The same things were measured in two ways. Each way mixes the same 10 hidden numbers, adds some noise and spreads widely along 6 directions of its own, which tell nothing about the thing.
Some things both ways: the first way, then the second way.
25.4; 6.2; 12.1; 15.3; 17.5; -36.5; -14.5; -6.0; 6.7; -45.2; 4.2; -11.8; 5.9; -42.3; 9.5; -19.8; 10.2
-20.9; 14.4; 13.1; -2.2; -43.2; -17.5; 23.6; -8.6; 26.8; 13.5; -23.6; 16.0; 7.9; -36.7; -51.9; -11.5; 19.0; 1.7; -35.2

18.9; -6.8; -10.1; 35.2; -3.0; -24.3; 6.1; -7.6; -6.0; 0.8; 19.1; -11.5; 6.4; -20.2; -0.9; -11.4; -13.2
-6.4; -13.2; -9.8; 1.4; 1.1; 9.7; -24.1; -19.3; -19.0; -10.9; 2.1; -5.4; -1.0; 4.3; 15.3; -8.6; -6.9; 7.5; -5.2

-7.2; -19.6; 27.0; 14.2; 22.2; 5.2; 22.0; -23.1; -24.2; -3.1; 11.8; 2.3; 15.6; 0.6; -18.8; -8.4; 9.4
-2.3; 15.2; -3.1; 2.0; 25.3; 1.5; -25.8; -8.8; -17.4; -16.0; 18.2; 17.1; 5.7; 3.6; -2.0; -5.3; -20.8; 6.2; 2.6

0.8; -20.9; -11.3; 0.6; -36.3; 26.1; 3.5; 16.3; -31.5; -18.5; -7.2; -26.4; -9.0; 15.5; -11.2; 18.7; -9.5
14.4; -19.2; 3.5; 0.9; -21.1; 10.7; 4.5; 4.0; 10.0; 18.6; 3.3; 11.0; -1.4; 15.4; 9.6; 9.5; -14.8; -4.2; 3.7

-4.0; 11.3; -5.5; 2.5; -22.6; 11.1; 5.1; 0.9; 1.3; 13.2; 15.0; -13.4; 3.4; -9.3; 7.6; 5.2; -15.8
-4.2; 9.0; 2.0; -7.6; 3.8; -8.8; -13.1; -5.4; 15.0; 5.0; 3.3; -0.2; 21.0; -1.3; 2.5; -2.6; -1.7; 1.9; -8.9

-52.8; 18.7; 2.0; 2.3; -13.3; -30.3; -15.3; 4.5; 27.2; 5.1; 28.4; 39.9; -18.6; 25.2; -36.7; -35.4; 49.2
-39.9; 8.5; 33.6; -7.3; -12.8; -12.9; 3.9; -7.8; 30.0; 14.5; -9.5; 23.3; 16.8; -33.1; -26.5; -0.3; 2.8; -7.6; -24.5

-9.7; 10.7; 4.2; -3.7; -32.6; -0.1; -3.0; 17.3; -30.1; -23.0; -7.1; 0.2; -19.0; 29.0; -18.8; 7.1; 10.5
-13.4; 8.4; 5.1; 5.6; 3.3; 0.3; -17.3; -11.3; -13.8; -14.9; -10.1; 10.7; -2.0; 18.5; 3.4; -3.0; -10.9; 2.8; 1.0

10.2; 32.4; -20.0; 13.3; -38.3; -29.0; -15.9; 10.0; 5.8; -4.9; -3.8; -9.5; -0.3; -5.4; -5.0; -6.3; -8.2
-18.1; 12.4; 6.5; -6.6; -13.2; -7.4; -6.9; -1.5; 6.5; -8.9; -28.7; 17.3; 10.0; 23.5; 9.7; 13.3; -23.3; -10.0; 18.8

12.9; -16.8; -11.4; 30.3; 10.2; -6.0; -5.9; 16.8; -11.9; -25.0; -5.5; -8.7; 10.9; -8.1; 1.6; -8.2; -21.0
2.0; 6.3; 5.4; -1.9; 18.0; -12.9; -38.8; -15.7; 20.6; 6.4; 0.5; -13.6; 22.6; 6.0; -3.5; -2.1; -3.8; 13.6; -17.0

-14.3; -17.5; 26.4; 4.8; 7.6; 4.5; 19.8; -13.9; 1.4; 14.0; 24.2; 2.6; 3.3; -6.7; -3.3; -9.6; -14.8
-11.5; 21.5; 19.2; -0.1; 2.0; -1.7; -13.3; -11.5; -17.0; -13.0; 15.2; 7.5; -4.2; -10.9; -19.5; -7.6; -25.2; -10.7; 10.9

-13.9; 21.4; -23.0; -30.7; -48.1; 9.0; -4.4; 21.7; -17.7; -34.7; 6.5; -7.3; -21.6; 4.4; -7.5; 12.8; 17.7
-0.4; -3.3; -14.3; -5.3; 5.4; -16.2; -21.4; 7.5; -33.3; -7.7; 5.7; 26.3; 18.4; 7.3; 13.6; 2.8; -6.5; 11.6; 13.3

-16.3; 13.5; -22.7; 8.0; -49.7; -16.2; -23.8; 16.9; -1.6; 7.6; 13.4; -7.1; -1.9; 9.3; -11.4; 0.8; 3.6
-28.7; -2.0; 13.7; -2.1; 2.9; -10.5; -7.1; -18.3; -16.8; -17.8; -17.6; 36.1; -4.4; 18.9; -21.1; -4.4; 0.0; -2.7; -2.0

3.1; -31.3; 9.2; 22.1; -48.2; -6.2; 0.4; 30.0; -11.6; 15.4; 16.6; 16.3; -21.4; 34.9; -30.9; 11.3; -14.5
-22.8; 13.7; 15.9; 9.1; -7.5; 4.9; -5.7; -16.2; 9.4; 9.1; -11.6; -9.3; 12.8; -10.9; -12.1; -25.1; 17.5; 1.7; -19.1

-7.2; -7.3; 0.6; 24.4; -18.6; -12.5; -12.3; 15.5; 4.5; 6.9; 16.4; 7.6; -2.0; 3.6; -16.3; -3.6; 10.8
-1.7; 2.7; 7.4; 14.1; 20.1; -3.9; -17.3; -23.3; -27.8; -18.9; 6.2; 5.2; -12.9; 23.7; 1.9; -6.5; -10.8; 0.0; 13.2

-5.7; -12.0; 17.6; 7.1; -11.2; 12.7; 1.6; -4.4; -5.5; 5.7; 13.8; -1.6; -3.6; -4.4; -3.0; -9.3; -6.4
1.7; -0.2; 6.8; -4.6; -24.2; -3.1; -0.9; -6.3; -7.3; -3.2; 5.6; 4.3; -11.4; 4.0; -5.0; -4.9; 1.5; -6.1; -15.4

-28.4; 15.5; 3.9; 5.4; -10.1; 21.8; 23.0; -19.6; 1.6; 37.5; 31.1; -2.3; 19.1; -17.3; -4.0; 4.4; -0.1
-9.6; 31.2; 8.5; -11.0; 8.8; 2.6; -9.9; -19.7; 14.7; -13.8; 13.2; 8.2; 10.8; 3.4; -1.0; -7.4; 1.9; -3.3; -7.3

-23.4; 0.3; 9.6; 8.5; -3.8; -10.7; -5.5; -19.8; 23.7; -2.8; 7.2; -1.2; 7.4; -15.5; -17.0; -37.7; 6.9
-14.2; -13.5; -1.1; -4.5; -11.3; -3.6; -29.0; -4.0; -4.8; 11.2; 14.2; 2.9; 19.0; 19.0; 17.4; 7.2; 6.6; 17.2; -8.2

18.9; 6.8; 15.9; 30.8; 3.2; -20.5; -6.1; -6.5; 8.6; 7.3; 12.3; -7.4; 22.4; -32.7; 15.3; -9.0; -25.2
-5.9; 18.7; 21.0; -11.1; 0.2; 3.4; -7.8; -9.6; 23.5; -6.1; -15.9; -8.7; 10.3; 18.4; 2.7; -8.6; 3.1; -6.8; -2.1

4.0; -10.3; 26.5; 0.3; -23.4; -6.8; -4.3; 9.8; -18.4; -5.8; -11.2; -12.7; -2.9; 11.4; -4.3; 8.0; -16.0
-25.3; 24.9; -11.6; -5.8; -8.0; 16.1; -6.6; -19.7; 0.1; -13.1; 4.0; -3.5; 14.9; 2.4; 14.5; -13.5; 0.6; -3.9; 1.4

-28.1; 12.9; 13.8; 2.9; -2.3; -16.7; 6.4; -32.8; 8.9; -6.8; 29.9; 6.9; -8.4; 4.5; -33.0; -26.1; 44.1
-1.9; -39.8; 15.9; 8.3; -7.6; 12.3; -0.5; 15.4; -13.7; 17.8; -4.1; 38.0; -1.0; 1.2; -5.8; 9.6; -18.4; 10.9; 6.7

-28.0; 8.2; -12.0; 9.1; -17.5; 2.0; -29.4; 18.3; -1.4; -15.9; 21.0; 13.0; -7.5; 23.4; -14.8; -14.7; 7.9
10.7; -20.6; 35.0; -9.1; 18.4; -2.6; -32.0; 5.7; 7.4; 7.7; -19.5; 18.9; 7.2; 40.4; -3.1; 0.2; -8.8; 1.2; -9.0

-12.0; -3.0; 49.3; -3.7; -13.5; 1.9; 7.0; -1.2; 6.2; 22.5; -2.8; 1.0; -6.8; 31.2; -18.3; 4.4; -15.5
-4.2; 10.9; -3.1; 5.9; 5.6; 12.6; -22.7; -10.6; 18.9; 12.1; -9.2; -9.4; 30.1; 16.0; 24.9; -4.3; -11.1; 1.0; 12.4

20.9; -23.4; -21.2; 30.6; -19.1; 7.5; 14.9; -0.2; -19.8; 6.7; 7.9; -27.7; 26.1; -22.5; 6.0; 8.1; -52.2
-23.9; 19.4; 33.0; -2.8; -39.1; -14.6; 8.2; -14.3; 5.1; -4.0; -17.6; 34.7; -16.6; -2.7; -57.5; -2.3; -12.8; -17.9; -14.5

-5.3; -12.2; 19.7; 6.1; -17.1; 15.3; 2.2; -14.8; -5.2; 7.5; 6.7; -21.8; -13.3; 1.9; -9.4; -8.3; -3.5
0.6; -17.6; -4.1; 14.5; -9.8; -7.1; -9.9; -8.8; -20.5; 1.3; 3.9; 13.9; -8.7; -6.0; -38.4; -4.6; -1.2; 27.4; -18.2

-15.2; 19.3; 13.2; 1.0; -17.4; -6.5; -3.3; -0.4; 2.6; 5.6; 14.7; -1.5; -18.0; 6.1; -1.5; -7.3; 0.7
-7.0; 5.1; 9.0; -10.6; -15.3; 25.7; -1.7; -8.4; 16.7; -2.0; -0.7; -9.5; 2.4; -4.9; 15.0; -4.0; -13.4; -8.2; 1.2

-51.0; 13.6; 18.5; -27.2; -24.5; 31.6; 20.9; 3.6; -13.5; 21.0; 7.7; -2.5; -20.4; 15.4; 4.5; 6.8; -5.5
-3.9; -27.8; 20.4; 1.8; -22.0; -15.9; -19.2; -23.1; -37.1; -22.5; -0.7; 22.5; -33.8; -4.6; -19.0; 12.9; -6.1; 15.0; -0.7

Other things, the second way, with their names:
(45): -1.5; -26.7; 12.9; -13.8; -19.2; -0.7; -19.9; 4.5; -9.0; 2.9; 0.0; 17.8; 5.2; 6.8; 15.7; 14.3; -4.1; 11.5; 4.4
(113): 7.8; -8.4; 11.0; 16.9; -12.4; -15.1; -9.6; -4.4; -11.4; 5.0; -10.4; -4.4; -21.7; 20.6; -16.6; -4.5; -18.7; -10.3; -17.5
(46): -8.0; -15.2; 6.6; 8.6; 37.7; 1.1; -39.4; 5.2; -6.5; 10.3; -24.7; -0.9; 40.1; 24.3; 17.0; -9.0; 0.9; 30.1; 18.8
(76): -25.6; -1.7; -8.3; 2.5; 12.8; 18.1; -26.6; -18.9; -1.0; -4.0; -4.3; 15.0; 27.0; -4.0; 0.6; -10.8; 13.4; 32.9; -5.2
(161): -3.9; -29.4; 10.3; -1.6; 21.2; -12.9; -29.2; -4.9; -17.5; -10.3; -14.0; 16.0; 12.1; -17.0; -3.0; 6.4; -1.3; 35.1; 7.1
(12): 18.9; -1.3; -0.1; -0.8; 23.6; -10.6; -12.2; -3.5; 28.3; 19.2; -14.7; -24.6; 27.2; 38.7; 35.5; -8.7; 3.6; -14.4; -0.2
(162): -12.8; -14.6; 5.9; 2.1; 13.3; -19.6; -31.8; -9.1; -23.0; -4.4; -8.9; 26.4; 4.5; -11.5; -23.2; -15.3; 8.0; 15.2; -35.5
(248): -6.5; -5.5; 18.0; -8.9; 9.5; -5.6; -1.1; 9.4; 18.3; 9.4; -6.6; 10.8; 23.1; -19.9; -13.3; 4.9; -8.9; 13.1; 2.8
(252): -13.9; 24.3; 9.1; 17.8; 22.8; -25.7; -16.3; -8.3; -19.7; -14.7; -1.1; 18.0; -2.9; 11.5; -42.8; -5.5; -23.5; 4.7; -4.2
(368): 16.0; -20.8; 2.3; 14.4; -23.8; -31.6; -1.3; -1.2; -33.4; -1.8; -14.8; 0.8; -28.9; 52.0; 4.5; 12.2; -21.6; -18.8; 12.5
(120): -34.5; 9.8; 16.7; -3.3; 3.1; 2.3; -9.0; -21.5; 6.4; -6.9; 3.9; 17.5; 8.7; -30.3; -33.8; -14.9; 13.9; 15.6; -28.1
(61): -17.2; -18.2; 2.9; 2.7; -1.9; -23.8; -9.9; -3.0; -22.5; 3.1; 4.6; 24.9; 5.0; 21.2; 5.8; 6.8; 9.3; 5.1; -6.1
(202): 13.9; 4.0; 27.1; -15.2; 25.2; -2.7; -19.5; 16.6; 18.8; 8.8; -10.0; -4.0; 21.1; 17.0; 3.2; -9.5; -11.7; -7.0; -7.9
(147): -4.7; -19.2; 4.6; -18.9; 1.1; 2.5; -3.6; 3.7; 11.9; 7.4; -15.0; 19.5; 19.7; -5.5; -3.3; -7.0; 5.5; 2.7; -16.1
(182): -8.5; -17.3; 25.5; -8.8; -11.6; 7.7; -15.9; -2.1; 4.3; 0.8; -17.7; 13.8; 6.7; -6.3; -5.9; 3.7; -0.9; 17.9; 0.9
(226): -8.4; -27.0; 12.8; -9.1; 1.5; -10.6; -13.7; -9.4; -2.6; 10.9; -25.6; 14.6; 13.4; 27.1; -0.7; -16.5; 22.0; -5.0; -19.2
(7): -14.4; 15.6; 4.6; -13.7; 17.2; 19.1; -10.6; 2.7; 22.6; -5.8; 6.1; 4.6; 24.9; -17.5; -2.0; -3.2; -9.0; 16.5; -8.8
(58): 26.4; -79.3; 2.0; -25.7; 12.2; -1.2; -36.8; -10.3; -43.0; -23.6; -6.0; 25.1; -14.4; -3.6; 33.9; 18.2; -9.4; 22.1; 14.8
(40): -21.7; 1.7; 6.1; 12.0; -18.7; -15.7; 9.1; -16.7; -28.8; -16.1; -9.4; 39.3; -22.5; -16.6; -44.9; -3.6; -14.8; -3.3; -6.1
(28): -12.1; 5.0; 4.4; -12.2; -3.9; 7.9; -23.5; -3.6; -9.8; -21.1; -3.7; 0.3; 6.5; 1.4; 7.3; 10.5; -28.6; 11.8; 23.3
(106): -4.0; -1.6; 4.8; -0.5; -7.6; -3.7; 16.5; 8.9; -4.1; 10.0; -9.5; 39.1; 2.8; 16.2; -17.2; -13.3; -0.8; -17.7; -15.8
(328): -11.6; -26.5; 1.5; -22.1; 26.3; 14.1; -20.2; 1.9; -20.5; -11.7; -0.1; 31.8; 27.9; -38.7; 3.7; -5.9; -8.3; 22.6; 17.6
(177): 4.9; -14.0; 5.8; 6.4; 12.4; -4.7; -26.9; -7.0; -8.1; 3.5; 1.3; -6.3; 0.4; 24.5; 14.8; -6.0; 4.1; 8.5; -18.9
(153): 9.0; -25.5; 55.7; -16.1; -8.2; -10.9; 9.7; 26.9; 37.0; 13.7; -54.6; 22.3; 16.3; -8.0; -22.4; 27.9; -20.3; 15.5; 33.0
(251): 3.2; -31.8; 6.7; -3.3; 13.7; 15.9; -28.9; 11.9; -10.0; 7.0; -17.8; 29.5; 24.9; 6.6; 15.9; 8.0; -19.1; 25.5; 26.3
(332): 0.5; 2.4; -17.3; 9.4; -5.3; -1.6; -43.3; -33.1; -20.2; -12.4; -10.5; -6.4; 4.8; 18.0; 5.1; -18.9; 17.0; 23.4; -15.9
(78): -10.8; 37.8; 7.3; -9.9; -3.7; 5.5; -7.2; -18.0; 19.7; -9.3; 11.1; -14.5; 3.5; 18.6; 12.1; -6.4; -19.1; -29.6; -2.1
(307): 5.6; -34.2; 7.8; -3.6; -23.2; -4.5; 7.0; -2.6; -24.4; -1.1; -6.7; 31.4; -26.9; 24.3; 1.9; 3.7; -12.4; -22.7; -7.3
(337): 5.5; 12.8; -8.8; 5.2; -33.7; -4.5; 23.2; -5.8; 13.4; 14.6; 10.4; 6.9; -0.1; -8.5; -7.3; -3.3; 1.8; -11.0; -15.9
(281): 12.8; -21.3; 13.7; 11.4; -8.3; -12.5; -20.3; 17.7; -27.1; 4.2; -22.7; 16.1; -5.6; 3.7; -16.2; 2.8; -22.6; 14.2; 4.2
(326): 2.0; 1.7; 9.7; -20.0; -17.3; 10.0; 3.6; 11.4; 8.9; -7.9; -11.9; 4.1; 5.3; -1.2; 14.1; 12.2; -30.9; -11.5; 21.7
(54): -1.1; 14.3; 11.1; -2.6; -11.3; -4.7; 22.8; -1.3; 25.1; 12.6; -6.1; 8.3; 8.4; 0.4; -5.9; -3.8; -15.9; -28.9; 4.4

Some of these things the first way, each followed by its name:
9.2; -2.8; 27.9; 4.0; 4.0; -2.9; 22.9; -21.7; -16.4; -16.5; 15.6; 2.1; -14.6; 0.5; -11.6; -12.0; -2.7 => (281)
-2.0; 21.2; -0.2; 8.8; -5.3; 0.7; -1.7; 0.8; -10.3; -23.3; 11.8; -2.7; -3.9; -2.7; 2.8; -4.8; 9.0 => (177)
7.2; -18.9; 7.6; 19.2; -20.3; 11.4; 2.9; -6.2; 6.5; 18.8; 16.7; -4.5; -0.3; -7.1; -19.8; -2.6; 6.4 => (337)
-5.1; 51.4; -11.4; -5.0; -21.5; -2.3; -17.6; 14.8; 3.9; -7.0; 25.8; 0.4; -9.2; 8.3; 19.8; 4.5; -0.2 => (162)
-40.1; 21.4; 8.6; -30.4; -37.7; -3.8; 7.1; 3.6; -0.8; 29.9; 39.4; 2.2; -19.6; 17.7; 2.5; 11.9; 6.4 => (328)
2.1; 33.5; -4.6; -1.8; -18.7; -16.2; -4.0; -5.8; 2.9; -8.8; 11.5; -14.5; -11.0; -20.7; 14.7; -11.5; -5.1 => (326)
19.8; 15.4; 5.7; 34.1; -4.3; -26.0; -18.5; 10.2; 9.2; 4.7; 5.8; -9.8; 24.8; -18.7; 23.1; -1.1; -21.8 => (120)
-0.6; 3.5; -23.7; 16.8; -23.6; -7.5; -0.5; -25.8; -1.8; -1.1; 48.6; -6.0; 6.9; -15.5; -25.5; -9.5; 29.1 => (106)
-9.0; 16.6; 17.4; 0.2; -9.4; -11.1; 16.6; 0.1; -7.4; 14.5; 12.4; -0.3; -0.1; -3.9; 8.2; 5.7; -5.9 => (161)
4.4; 18.4; -7.7; 11.7; -9.6; 0.9; -2.2; -22.8; 6.8; 20.0; 31.7; -26.6; 18.6; -26.4; 21.9; -4.8; -15.6 => (307)
-3.8; 7.6; 14.6; -0.8; -23.6; -10.5; 2.9; 2.2; -8.0; 0.4; 6.9; -5.0; -2.1; 17.6; -11.7; 8.4; -7.3 => (251)
2.4; -11.6; 5.2; 8.4; -15.1; -4.3; 15.2; -6.7; -24.6; 0.4; 9.0; -11.7; -3.1; 3.0; -13.7; 5.0; 2.0 => (40)
-9.6; 5.8; -3.1; 8.1; -8.0; -28.1; -13.9; 17.7; -10.0; -43.3; 2.6; 9.2; -11.7; -0.7; -9.7; -14.1; 14.9 => (182)
-14.9; -8.2; 26.5; 18.3; 5.4; -9.7; 13.2; -25.9; -17.8; 4.9; 12.3; 8.6; 1.4; 6.7; -28.0; -21.9; 21.1 => (7)
-12.8; 27.2; 11.8; 0.5; -8.2; -20.4; -12.3; -4.7; 21.6; -2.1; 16.3; -0.6; -6.4; -13.3; 5.4; -17.5; 15.7 => (248)
-6.2; 23.4; 6.0; -8.1; -29.1; -15.1; 2.1; 14.8; -6.3; -10.0; 0.1; -8.9; -10.4; -10.6; 10.1; 8.3; -9.5 => (153)
